The rows come from 4 hidden closed curves, with some noise, and rows from the same curve form a group. Each curve winds through 6 dimensions. The rows are also pushed far along 4 directions, which tell nothing about the answers.
(in the rows, 128 means zero)
Known rows, each followed by its group:
[ 96 160  99  85 161 129 105 141 113 114 111 106 109 145 133]	X
[147 155 101 110 161 116 132 102 142 121 107 113 121 114 122]	X
[ 97  95 147 169  79 150 105 158  96 149 113 110 159 130 123]	G
[125  66 172 128 188 119 127  99 115 164 122 112 132 122 194]	G
[124 175 108  97 161 133  85 145 142 134 156 152  75 150 157]	C
[162 115 180 168 149 183 179  67 129 103 189 206 131 121  96]	C
[100 158 101  82 184 103 102 148 107 132  89  66 105 143 142]	W
[144  89 121 149  73 126 159  91 142 118  92 107 182  86 110]	W
[ 94 146 105 127 121 147 116 145 122 116 147 131 113 139 104]	X
[153 133  74  67 104  96 138 103 148  68  67 119 160  93 107]	C
[143  98 172 121 144 131 170  81 121 142  84  89 168 121 163]	C
[135 125 141 118 201 113  95 145 111 152 142 135  84 145 180]	W
[147  85 181 155 150 112 149 110 114 167 143 141 140 134 158]	W
[101 122 119 189  85 152 121 141 134 168 169 129 127 129 115]	G
[105 141 119  81 194 103 110 157 101 134 104  84  91 157 187]	C
[135 184  56  59  92 114  84 148 161  94 101 144 124 122 102]	W
[102 105 142 107 148 122  86 159 112 151 112 107 122 139 167]	W
[172 157 131 151 120 163 147  86 150 121 158 192 135 120  96]	C
[103  82 143  80 160  82 102 150 102 156  68  64 140 137 202]	W
[166 133 135 144 137 159 186  92 122  78 166 199 129 127  92]	C
[ 88 130  87  87 106 103 109 153 118 106  72  63 149 118  99]	C
[117 162 123 131 100 169 144 126 145 108 181 175 113 146  98]	X
[118 155 126 127  82 148 146 127 136 121 132 127 140 140 116]	X
[158 110 153  90 146 100 125 102 137 136  74 109 158 114 160]	X
[166 125 132 119 113 120 150 111 130  99 101 131 141 114 142]	G
[128 192  84 125 131 146 132 114 151  96 159 141  94 124  81]	C
[131 136 109 121  94 127 126 111 136 115 116 145 163 113  68]	W
[117 121 129 153 158 133  77 158 122 166 176 163  86 141 158]	G
[135  80 148 153  76 145 186  65 146 111 114 116 195  86  83]	G
[116 173  81 118  76 155 126 137 141  79 150 166 133 125  37]	C
[ 93  91 132 184  36 124 121 170 140 172 135  92 158 120 112]	X
[161  74 198 193 143 141 146 109 117 165 166 170 126 128 181]	X
[114 155  84 122 131 122 101 162 115 105 134 124  93 134 123]	G
[163 169  92 102  94 124 142  92 167 109  99 127 152 105  99]	G
[143 167  81 108 126 126 137 102 161 109 118 126 127 110  98]	X
[156 129 137 103 111 136 160  98 145 100 125 159 146 125 132]	C
[135  89 159 153 148 100  97 133 113 188  98  97 152 118 141]	W
[117 157  56 100  92 116  68 160 145 116  94 114 128 108 101]	W
[162 137 137  93 190 144 160  71 130  94 137 166 109 130 172]	G
[112 157  86  88 149 113  81 152 137 158 121 118  95 148 190]	G
[146 195  65  73 139 145 150  94 154  61 122 144 106 123 118]	W
[114  66 143 175  60 125 119 134 137 179 118 107 173 109 150]	G
[161 144 157 151 115 167 151 105 132 112 179 210 118 142 136]	X
[134 147  96  84 117 114 166  93 154  71 109 102 141 104  78]	G
[166 214  76  70 182 148 178  73 145  59 140 171  87 142 136]	C
[127 121 171 147 196 118 129 136 101 163 139 100  93 149 180]	X
[122 120 139 114 196 132 100 111 118 130 136 131  97 124 165]	C
[134  83 158 166 133 117 137 116 112 144 139 131 148 113 104]	W
[158 124 169 126 136 164 178  69 118  96 110 142 162 120 119]	G
[152 189  85  90 117 146 155  79 154  81 109 140 144 114  74]	W
[132 174 111 108 132 152 141 128 125  71 172 189  89 149 116]	X
[148 117 126 110 134 127 185  70 151  94 106 109 154  99 110]	X

New rows, each followed by its group:
[130 179  95 102 201 118  61 158 128 170 139 144  63 158 192]	X
[138 159 142 134 175 148 111 124 116 154 140 148 111 147 126]	C
[116 152 124 180 132 158 151 138 137 142 220 155  68 152 139]	G
[150 152  74  86  81 126 136  95 158  75  98 153 160 100  85]	W
[130 169  67  91  92 124 161 113 167  65 128 128 125 111  77]	X
[136  47 158 184  91 125 144 110 120 146 133 144 171  98 128]	W
[172 119 171 143 178 162 177  49 117 122 121 161 154 118 132]	C
[141 193  52  75  94 114 111 155 140  93  97 144 132 137  89]	C
[124 122  97 116  84 124 162 104 158  93 112 108 158  98  84]	X
[120 142 105 107 124 131 111 149 124  92 145 162 114 133  91]	C
[100 156  83 122  81 128 122 147 136 110 120  99 138 122  67]	W
[ 87  59 173 166 110 131 130 157  88 154 118  77 146 133 160]	G
[157 107 141 105 176 121 130  71 129 124  84 116 148 101 155]	C
[121 102 111 156  72 106 110 141 143 168 101  85 159 108 138]	G
[186 120 160 137 149 148 190  44 156 125 141 161 142 112 157]	G
[ 92 138  73 145  69 110  42 209 120 138 133 135 114 127  88]	X
[109 151 107 111 164 134 141 124 137 106 174 134  82 139 125]	G
[154  94 133 153  73 148 211  76 138  72 132 150 173  97  86]	C
[119 108 119 154  70 129 126 110 149 138 107  93 167  92 100]	C
[170 136 133 122 153 140 176  64 157  94 152 159 112 111 151]	C
[132  71 180 177 109 139 163  92 140 126 153 116 147  95 105]	C
[107 160 133 119 191 139 104 149 110 145 146 109  81 156 142]	W
[111 186  73  93 102 120  72 188 118 130  93 107 108 155 154]	G
[101  68 151 174  76 119 139 158 109 157 117  87 161 122 131]	C
[ 73 131  80 100  86 111  65 209 128 129 115  84 108 136 132]	W
[152 188 130  67 202 122 166  92 133 109 124 119  95 155 159]	W
[100 159 107 102 144 131  67 177 119 150 154 154  89 163 150]	W
[150 139 120  93 100 112 150  80 136  93  45  85 196  92  67]	X
[110 139  85 157  76 156 152 130 160 100 187 162 113 120  79]	X
[138 192 104 121 185 142 122 125 119 124 144 133  77 151 148]	G
[167 116 193 156 155 149 196  59 132 146 136 125 152 125 137]	W
[136 163 106 136  93 131 118 137 147 117 161 168 125 129  58]	W
[ 83 152  72 149  66 150  65 190 137 139 140 116 115 127  89]	W
[149 146 121  93 118 115 121 104 138 124  63 102 179 106  80]	C
[132 104 107 163  85 135 142 116 146 123 153 147 132 107 126]	G
[142 115 177 145 136 157 182  70 141 115 152 132 140 116 115]	C
[154 102 151 167 146 127 148 101 122 130 157 158 131 112 105]	W
[137 149 119 125  63 159 154 118 153  94 155 178 147 130  82]	C
[ 98 112 126 187 148 140 115 163 112 150 202 139  73 141 136]	G
[141 132 131 133  82 140 188  94 147  94 131 129 149 119 113]	X
[ 94 131 154 158 141 158 103 167 107 161 187 155  89 168 154]	X
[109 107 120 119 138 106  66 165 119 177  74  61 131 122 180]	W
[130  93 153 129  73  99  98 152 119 142  78 101 176 112 113]	X
[134  97 174 132 163  99  84 154  95 170  99 108 128 136 178]	X
[134 138 130 103 122 125 136 128 121 117 100 120 152 132  99]	C
[140 143 155 154 140 128 112 143 102 147 134 135 113 145 143]	X
[ 99 147 112 132 119 131  83 171 121 141 154 143 110 143  92]	W
[100 129 139 166  78 166 134 160 117 110 184 157 114 144  92]	G
[156 101 141 113 166 103 109 118 108 159  71 117 152 122 182]	C
[141 137 128 116 180 146 166  79 142 111 145 141 112 124 141]	X
[166 101 202 112 185 130 140  82 100 145  91 136 150 135 197]	X
[120 113 164 113 167 130 129 130 100 137 124 125 113 153 194]	X
[134 190 107  90 142 143 148 113 145  87 137 127 110 134  79]	W
[155 143 170 169 129 160 133 109 118 150 156 174 128 143 139]	X
[122 109 136 131 139 112  81 157 128 167 124 125 123 127 146]	X
[105 132  94 149 128 131  85 165 128 119 178 155  82 126 109]	C
[137 109 162 156 142 122 140 128 119 158 171 159 117 147 146]	W
[155 124 131  71 139  84 142  99 136 125  74 110 163 122 142]	W
[144 159 103 148  94 158 124 124 131  92 168 204 116 130  98]	X
[165 127 131  80 209  92 122  89 118 124  74 107 133 114 151]	W
[150 148 101 109 116 117 128 132 125 121  94 135 147 130 113]	C
[152 173 109 124 132 151 132 122 131 127 141 178 119 147 129]	C
[116 164  67 130 134 124  88 168 120 120 144 149  93 137 110]	C
[175 135  99  76  98 106 142  91 148  95  55 131 184 100 107]	C
[110 107 108 153  71 137 104 135 128 148 104 113 171 107  98]	W
[148 164  87  87 168 124 129 119 112 102  98 145 119 140 145]	C
[ 89 130  74 105 107  94  81 191 130 122 127 100  93 134 151]	C
[145 165 119  58 111 128 143  90 144  98  60 109 181 118  86]	C
